There are 3 ways to turn a row about zero (a turn may also mirror it). The second row of each pair is the first, turned, with some noise. The first 21 pairs use one turn. New pairs use 2 turns, one after the other, and a turn may come again.
(in the rows, 128 means zero)
Known pairs, each followed by its turns in order:
[126 145 102 167 124 185]
[164 148 161  83 107 132] : (0)

[146  49 119 174 140  85]
[116  68 103 174 117 188] : (2)

[138 115 106  84 119 156]
[120  85 124 111  93 112] : (1)

[100 168 143 172 137 138]
[191 143 149 145 121 118] : (0)

[124 156 109 143 132 120]
[159 114 124 126 128 138] : (0)

[ 88 137  57 121 121 141]
[148  71 184 135 127 154] : (1)

[142 131 131 106  95 126]
[163 130 141 106 140 137] : (2)

[178 172 129  66 131 103]
[113 116  52 144 106 169] : (0)

[148 164 177 144  49 121]
[173 200 146 126 158 178] : (2)

[118 112  49  65  89 129]
[115  68 190 120  64 138] : (1)

[ 90  49 136 120 116 114]
[ 70 131 171 132 174 101] : (0)

[ 91 117 119  96 123 136]
[144 100 151 145 113 105] : (1)

[120 103 191 122 168 161]
[113 136 165 163  65 116] : (2)

[112 153  63 133 151 133]
[120  83 177 127 160 154] : (1)

[ 89 126  87 176  49 124]
[174 146  41 143 154 148] : (2)

[142 132 140 191 123 104]
[165 113 123 128 126  70] : (0)

[130 107  50 105 109 142]
[125  75 175  95  95 148] : (1)

[132 121 160 128 172 163]
[133 120  97 109 162  87] : (1)

[173 125 119 148 131 112]
[128 100 104 108 112  97] : (0)

[138 119 124 106 109 159]
[153 129 131 100 106 121] : (2)

[132 123 122 113 160 129]
[108 109 138 123 122 109] : (2)

New pairs, each followed by its turns in order:
[127 140  90 140  85 162]
[131 122 172  80 128  97] : (0) (2)

[134 124 132 146 124 112]
[146 120 123 117 145 128] : (2) (1)

[194 146 121  84 118 109]
[117 109 154  71 163 167] : (0) (0)

[106  92  84 141  89 148]
[ 91 171  87 115 111 112] : (1) (0)

[138 155 138 142 133 136]
[134 117 150 116 112 146] : (1) (0)

[117 131 127 163 184 128]
[151 134 145 153 115 182] : (0) (2)

[159 122 130 135 169 131]
[156 147 136 127  91 143] : (0) (1)

[129 125 119 129 112 156]
[143 125 129  96 139 131] : (2) (2)

[123 137 125 181 135 111]
[164 104 144 128 163 146] : (2) (1)

[110 103 196 134 149 131]
[137 182 119 158 129 167] : (2) (2)

[148 149 127 151 127 121]
[143  99 128 123 143 122] : (1) (1)

[118 136 102 130 175 118]
[112 116 152 175 117 123] : (1) (0)

[ 49 125  89 132 124 130]
[123 130  71 107 160  78] : (0) (1)

[144 137 207  97 126  97]
[200  91 128 113 171 138] : (1) (0)

[183 152 130 126  93 107]
[176  83 132 144 119 144] : (1) (1)

[104 117 117 131 126  64]
[138 156  86 165 149 136] : (1) (1)

[141 151 133 142  73 137]
[ 74  97 137 132 133 140] : (0) (1)

[144 133 133 141 188 125]
[121 152 122 107 157  82] : (0) (0)

[134  85 140 128 144  95]
[124 108 116 176 131 126] : (0) (2)

[104 116 157 117 207  51]
[ 64 150 158 200 181 111] : (1) (2)

[133 117 126 104 207 128]
[201 156 114 119  98 137] : (0) (1)

[ 73 105 192  83 128 130]
[154 125  87 140 136  49] : (2) (0)

[152 153 128 159 117 111]
[146 136 157 135  99 159] : (2) (0)

[168 171 125 140 126 120]
[128  92 114 153 145  97] : (2) (1)

[ 71 144 142 168 125 152]
[116 128 149 150 153 197] : (2) (1)

[108 159  97 144 113 147]
[105 144 143 111  93 109] : (1) (0)

[ 49 125 152 109 148  87]
[163  74 136 152 135  57] : (2) (0)

[ 81 122 120 184 150 121]
[164 129 176 128 157 173] : (2) (1)

[143 146 170 111  63 163]
[164 124  64  83 140 153] : (1) (2)

[117 131 114  49  53 168]
[212 113  82 131 119 192] : (1) (2)

[140 148 124 134 116 118]
[120 110 123 134 146 116] : (2) (1)

